There are 2 nested groupings, the coarsest first. Each group lies inside one group of the grouping before and may be the whole of it. The rows also spread widely along 2 directions, which tell nothing about the answers.
(in the rows, 100 means zero)
Some rows, each with its group in each grouping after it:
90	91	106	107	83	98	109	97	82	73	113	94	92	118 -> J785 nal
77	99	98	109	75	123	118	95	98	89	112	83	75	85 -> J785 goke
71	86	92	107	85	105	117	103	89	84	118	73	86	87 -> J785 Sis
125	99	92	88	97	104	122	99	71	90	125	108	93	99 -> J115 gop
67	84	122	102	88	99	118	104	83	99	115	76	90	113 -> J785 zoru
89	118	96	99	87	163	114	111	100	110	128	70	86	90 -> J115 lipa
112	107	110	90	92	101	97	98	66	80	123	103	99	114 -> J115 lipa
72	99	80	100	80	128	126	105	103	89	119	72	74	77 -> J785 Sis
68	97	78	105	78	135	132	104	105	93	121	66	76	70 -> J785 Sis
80	90	113	113	85	101	111	99	79	86	105	89	86	99 -> J785 goke
80	111	104	104	90	160	113	110	93	110	127	64	101	105 -> J115 lipa

New rows. What belongs after each?
83	97	84	98	84	106	122	94	87	79	119	83	80	80 -> J785 Sis
79	92	118	97	82	86	114	102	80	91	112	95	91	113 -> J785 zoru
66	81	112	124	89	124	110	107	90	90	115	67	102	125 -> J785 nal
66	82	119	117	88	111	113	103	85	92	112	76	89	105 -> J785 goke
79	78	108	100	91	75	108	95	72	72	111	88	93	101 -> J785 Sis
73	93	88	101	82	115	124	98	92	83	120	76	81	84 -> J785 Sis
82	94	101	100	103	152	134	118	91	121	124	73	103	99 -> J115 gop
53	85	116	106	85	123	124	118	93	110	116	64	90	110 -> J785 zoru
112	98	99	94	96	119	120	109	81	101	123	101	97	99 -> J115 gop
89	96	104	109	78	94	112	93	83	77	114	95	81	94 -> J785 goke
85	101	100	109	78	112	116	92	90	86	114	87	76	85 -> J785 goke
62	86	101	110	88	114	119	106	94	92	115	63	91	91 -> J785 Sis
118	119	96	88	86	117	99	97	79	85	127	102	93	95 -> J115 lipa
70	96	113	101	80	104	117	106	90	100	115	81	86	105 -> J785 zoru
89	97	116	105	99	122	101	104	74	98	122	83	110	120 -> J115 lipa
75	87	114	122	87	118	110	100	90	86	110	77	96	117 -> J785 nal
68	85	123	103	85	96	113	108	80	96	115	80	95	114 -> J785 zoru
105	96	101	108	85	86	100	88	78	66	116	104	90	117 -> J785 nal
101	91	109	109	82	81	103	89	73	68	113	103	91	119 -> J785 nal
59	92	114	101	80	128	125	114	94	111	114	67	85	102 -> J785 zoru
79	104	109	106	93	152	106	114	92	111	126	68	105	108 -> J115 lipa
99	93	124	98	100	103	91	104	71	93	123	93	111	124 -> J115 lipa
55	86	114	104	82	128	127	114	104	111	116	64	86	106 -> J785 zoru
58	85	112	122	81	129	116	103	97	99	109	65	87	97 -> J785 goke
65	92	108	98	81	121	123	110	96	106	118	74	77	97 -> J785 zoru
101	98	95	97	99	134	126	109	81	110	122	90	99	95 -> J115 gop
55	89	116	107	87	120	122	112	91	110	118	65	88	104 -> J785 zoru
73	90	90	104	86	111	118	100	96	83	118	73	80	85 -> J785 Sis
112	88	108	98	103	101	118	98	63	93	121	106	105	111 -> J115 gop
73	93	102	118	83	134	114	102	98	90	119	72	91	108 -> J785 nal
72	93	103	114	77	121	121	98	95	96	108	80	78	89 -> J785 goke
81	100	91	122	78	138	120	103	109	92	119	75	77	97 -> J785 nal
74	95	103	111	80	119	117	99	94	93	113	83	77	89 -> J785 goke
92	102	102	108	77	88	110	91	79	74	113	106	79	91 -> J785 goke
91	88	113	106	79	83	109	90	70	77	106	101	86	102 -> J785 goke
118	116	101	90	86	115	101	97	72	85	129	104	94	99 -> J115 lipa
98	98	104	103	76	79	110	88	70	71	110	109	80	94 -> J785 goke
99	90	102	98	102	126	122	110	74	105	118	91	107	109 -> J115 gop
52	84	121	111	86	120	118	117	93	109	114	62	95	115 -> J785 zoru
71	88	113	115	80	103	111	99	85	86	111	80	90	99 -> J785 goke
74	82	117	120	90	109	107	101	81	81	111	76	99	129 -> J785 nal
86	101	122	103	97	132	103	108	82	105	122	72	108	116 -> J115 lipa
69	86	98	108	88	108	119	106	87	86	117	73	91	91 -> J785 Sis
93	100	116	103	95	123	98	103	80	98	126	82	105	113 -> J115 lipa
108	114	101	92	87	126	104	99	82	93	129	96	96	103 -> J115 lipa
83	103	110	100	95	155	108	111	97	114	126	65	104	107 -> J115 lipa
71	81	98	106	89	102	117	103	86	85	116	78	92	93 -> J785 Sis
80	89	105	109	102	147	126	119	84	120	123	69	109	104 -> J115 gop
78	90	118	98	85	85	115	101	80	90	118	92	86	108 -> J785 zoru
117	98	92	93	95	114	124	105	71	95	119	108	101	98 -> J115 gop
79	96	86	100	84	113	122	101	92	83	117	77	79	79 -> J785 Sis
85	98	101	103	101	153	128	116	91	116	121	75	101	99 -> J115 gop
90	106	105	102	89	148	108	109	91	106	127	74	98	103 -> J115 lipa
94	89	110	102	83	83	107	90	70	72	107	101	84	97 -> J785 goke
108	122	92	92	85	137	109	101	90	97	129	90	87	90 -> J115 lipa
90	79	117	105	106	116	118	112	68	108	120	81	114	116 -> J115 gop
73	74	114	106	95	80	107	98	73	77	113	81	102	108 -> J785 Sis
54	88	115	106	85	126	124	114	96	112	118	66	88	104 -> J785 zoru
85	94	105	106	105	144	126	119	88	123	122	69	107	108 -> J115 gop
101	94	98	96	100	132	125	109	79	106	125	89	103	101 -> J115 gop
79	82	126	98	86	72	106	103	65	86	111	96	95	116 -> J785 zoru
90	86	115	110	89	85	102	94	76	73	112	94	100	126 -> J785 nal
107	111	103	95	90	126	105	102	84	94	129	85	99	102 -> J115 lipa
81	89	106	120	85	115	111	100	89	87	114	83	94	115 -> J785 nal
76	89	110	121	87	119	111	100	94	85	113	76	96	118 -> J785 nal
75	100	99	110	77	133	118	103	102	95	114	76	77	80 -> J785 goke
79	98	98	119	82	133	118	102	101	91	114	75	85	110 -> J785 nal
78	105	93	110	71	127	123	98	101	93	115	83	72	78 -> J785 goke
100	110	105	100	91	125	104	105	84	92	128	90	99	107 -> J115 lipa
110	86	106	99	101	101	115	104	62	96	119	101	108	114 -> J115 gop
85	97	122	101	97	127	99	108	79	102	124	76	107	121 -> J115 lipa
77	92	104	114	76	122	115	100	93	88	111	83	82	91 -> J785 goke
86	86	114	118	89	100	102	96	81	79	113	91	96	120 -> J785 nal
89	83	120	114	91	86	100	97	71	71	114	92	103	133 -> J785 nal
82	92	109	107	82	101	114	96	83	84	109	86	83	96 -> J785 goke
